The rows come from 4 hidden closed curves, with some noise, and rows from the same curve form a group. Each curve winds through 6 dimensions. The rows are also pushed far along 2 directions, which tell nothing about the answers.
In the rows, zero is written as 128.
Some rows, each with its group after it:
[128 120 145 122 190 133 118 166 112 215 118 152 106 136 135 148 116 131]	neno
[133 112 115 160 141 127 116 142 150 125 134 134  99 117 110 130 163 130]	foz
[169 117 142 136  83 126 149  94  99  81 127  68 138 141  66 115 109 120]	neno
[115 126 110 131 160 122 125 125 132 138 122 145 101 116 161 100 130  98]	zat
[165 138 153 151  90 135 142 118 126  91 145  89 141 128 115 130 110 154]	neno
[ 82 167 122 119 208 107 144 149 171 155 150 207 115 118 172 113 162 121]	Lig
[108 135 100 118 149 110 145 114 125 134 135 164 130 117 133 124 138  85]	Lig
[129 126 120 114  97  91 171  93 123  60 154 126 163 136 101 140 133 137]	Lig
[101 127 100 130 136  93 158 121 151  73 135 157 140 125 124 129 172 137]	foz
[137 115 109 160 115 158  84 156 143 155  80 117 116 112 161 133 137 146]	Lig
[156 115 126 141  76 117  98 106 152 111 140 113 117 131 127 113 113 164]	zat
[145 109 100 125  38 126  92  83 144  93 138 109 136 126 108 117 120 115]	Lig
[139 109 121 120  62 114 109  95 141  91 135 103 137 142 101 118 122 157]	Lig
[122 125 101 126 121 120 103 126 146 158 117 160 126 122 151 130 139 128]	Lig
[169 136 130 160  74 157 103 127 134 120 146 104 135 111 127 142 110 123]	neno
[135 136 150 151 194 141 122 161 134 180 139 145  83 124 119 124 141 118]	foz
[ 98 126 127 115 115 101 192 101 119   7 215 112 146 136  36 138 178  67]	foz
[103 100 117 100 132 119 132 124 110 114 121 123 126 137 117 127 139 116]	zat
[169 106 132 146  74 172  98 127  93 124 124  65 115 118 118 132  91  92]	foz
[127 139 131 145 131 109 138 113 153  89 173 143 117 116 126 115 144 121]	zat
[ 88 136 139  91 198  95 176 128 113 122 142 157 125 144 124 113 142 114]	neno
[165 155 142 168 148 147 122 147 140 180 107 137 131 115 155 139 112 149]	Lig
[148 133 136 144 109 142 110 134 141 136 116 116 130 135 107 133 134 145]	zat
[107 160  97 138 148  95 192 113 141  69 166 181 168 107 136 148 158 107]	Lig
[155 109 125 131  68 144 113 105 112  94  79  64 134 137 113 103 108 145]	zat
[124 129 144 122 163 111 165 123 111 120 118 118 125 142  89 114 139 112]	neno
[106 114 113 108  98 113 150 103 125  56 181 120 140 136  64 137 164  87]	foz
[134  92 121 130 137 155  78 163 116 194  98 124 100 130 135 143 124 138]	neno
[120 159 151 124 133 123 142 124 148 107 139 129 135 136 108 119 140 147]	foz
[ 85  90 108 114 129  83 188 115 113   6 190 128 143 130  67 148 194 109]	foz
[162  85 135 133  16 172  75 122 108  88 107  34 130 130 119 131  93 154]	foz
[184  75 113 138  50 182   9 137 114 221  26  61  89 125 178 103  62 165]	zat
[122 159 139 142 177 133 159 138 134 133 114 142 129 126 117 111 147 109]	zat
[188 126 156 150  76 215  17 162 127 252  69  71  88 125 157 120  60 139]	foz
[147 146 141 131  89  96 199  80 117  20 183 106 172 131  68 136 129 118]	neno
[150 146 120 123 111 122 128 101 125 150 129 139 137 122 142 121  90 115]	neno
[ 98 144  96 136 153 106 155 118 157  90 161 175 127 110 127 115 174  78]	zat
[144 132 138 125 112 111 138 103 138 118 112 114 136 139 115 111 121 164]	zat
[101 121  95 121 103 116 120 111 154  82 141 147 131 117 143 119 156 119]	Lig
[178 118 122 147  83 155  94 110 109 158  94  86 114 126 105 112  94  98]	neno

New rows, each followed by its group:
[144 156 140 144 151 120 152 132 136 144 125 150 145 126 135 142 122 154]	Lig
[101 181 142 129 206 109 173 139 153 135 142 185 132 119 161 114 146 120]	neno
[128 125 135 151 152 143 127 156 123 134  92 116 123 121 146 132 135 143]	Lig
[103 133 131 146 171 100 186 136 130  59 156 143 135 116 116 130 169 121]	foz
[110 151 139 120 169  91 164 121 147 112 199 174 125 135 103 133 152 118]	zat
[157  71 139 139  91 155  96 140  85 126 118  63 104 130 123 140 104 134]	foz
[162 114 125 140  52 152  75 126 134 136 113  99 132 117 158 140  94 162]	neno
[ 76 124 127 121 189  94 142 153 162 117 143 176 109 126 158 124 175 161]	zat
[118 127 121 113 101  98 131 103 150  86 149 134 139 142 103 121 147 155]	Lig
[121 114 120 124 135 104 187 110  94  54 150 117 149 119 121 134 135 106]	foz
[159 100 113 166  72 133 107 117 140  84 140  92 111 115  91 123 148 124]	foz
[120 119 122 103 122 119 144 114 101 122 133 128 141 133 128 133 110 113]	foz
[100 104 126 129 163 121 107 165 150 160 116 154 101 136 135 135 163 169]	foz
[101 120 150 123 224 109 137 176 142 175 141 169  86 141 121 137 171 157]	foz
[155 134 135 129  67  97 159  72 136  42 176 102 150 135  71 116 128 137]	zat
[114 122 128 117 113 127 120 123 142 104 169 124 125 143  69 133 161 109]	foz
[136 123 106 129  77 135  87 111 154 118 135 124 123 115 155 112 119 116]	Lig
[121 127 121 146 132 135 107 144 152 124 128 138 118 122 127 131 159 137]	zat
[112 107  94 123  78 122 122  96 130  65 144 110 131 125  94 106 155  85]	Lig
[164 131 137 140  63 142 121 101 115  84 161  82 138 129  62 129 112  93]	zat
[ 77 120 116 107 192 114 120 155 139 166 106 174 104 128 173 117 155 141]	Lig
[119 164 139 131 196 112 169 139 129 145 164 177 134 122 119 141 141  98]	neno
[127 135 120 114 103 134 102 117 139 151 127 136 130 137 117 123 125 121]	foz
[117 129 157 121 189 100 162 148 122 137 136 142 113 138 127 128 137 154]	foz
[137 107 134 124  91 124  97 128 140 131 148 114 119 139 113 141 131 164]	zat
[135  84 105 103  63  99 124  81 111  66 154  94 127 134 116 111 107 117]	zat
[162 158 141 162 156 142 123 151 141 180 105 145 127 115 156 139 116 146]	Lig
[116 169 138 135 146 135 148 129 143 105 153 138 137 123 110 122 148  97]	foz
[150 121 111 150 122 150  68 140 146 192 106 132  89 109 165 114 115 113]	zat
[112 111 109 145 125 139 125 141 133  97  99 116 125 123 116 125 164 126]	Lig
[116 132 105 148 136 128 125 135 161 120 119 150 128 124 112 130 174 126]	Lig
[145 143 130 120 138 119 106 121 144 191 128 157 117 128 149 120 104 136]	Lig
[160 110 146 149 115 161  58 161 146 203  67  97  93 138 142 122 114 192]	Lig
[ 95 120 112 124 149 126 128 136 133 114 120 142 119 121 152 119 148 113]	Lig
[169  91 128 145  86 145 115 123  86 114 109  70 118 114 140 132  90 132]	foz
[ 90 149 158 106 217 111 144 169 136 183 138 186 119 135 183 140 130 168]	neno
[ 89 178 132 108 168 116 164 126 149 122 147 172 150 134 126 118 152 110]	foz
[105 173 132 120 195  92 174 130 149 132 161 197 140 122 165 134 133 138]	Lig
[149  71 109 153 109 162  69 159 106 173  99 100  89 112 151 144 117 117]	foz
[143 140 122 132 160 128 129 126 122 179 120 151 113 120 142 123 104 100]	foz
[106 132 117 135 194 144 115 169 139 189  93 164 101 112 184 121 141 117]	Lig
[107 108  98 118  99 106 118 116 147  91 138 137 127 129 126 127 152 138]	zat
[122 139 160 138 214 117 154 159 134 164 147 155  93 133 118 126 149 130]	foz
[138 154 163 134 206 127 117 155 150 226  95 159  91 134 171 105 109 170]	zat
[137 144 153 132 165 113 139 128 140 154 119 131 112 135 139 106 114 157]	zat
[145 124 123 118  83 149  77 113 131 172 110 113 128 137 125 125 101 123]	foz
[124 141 150 126 191 139 138 152 111 183 132 147 108 125 140 130 118 103]	foz
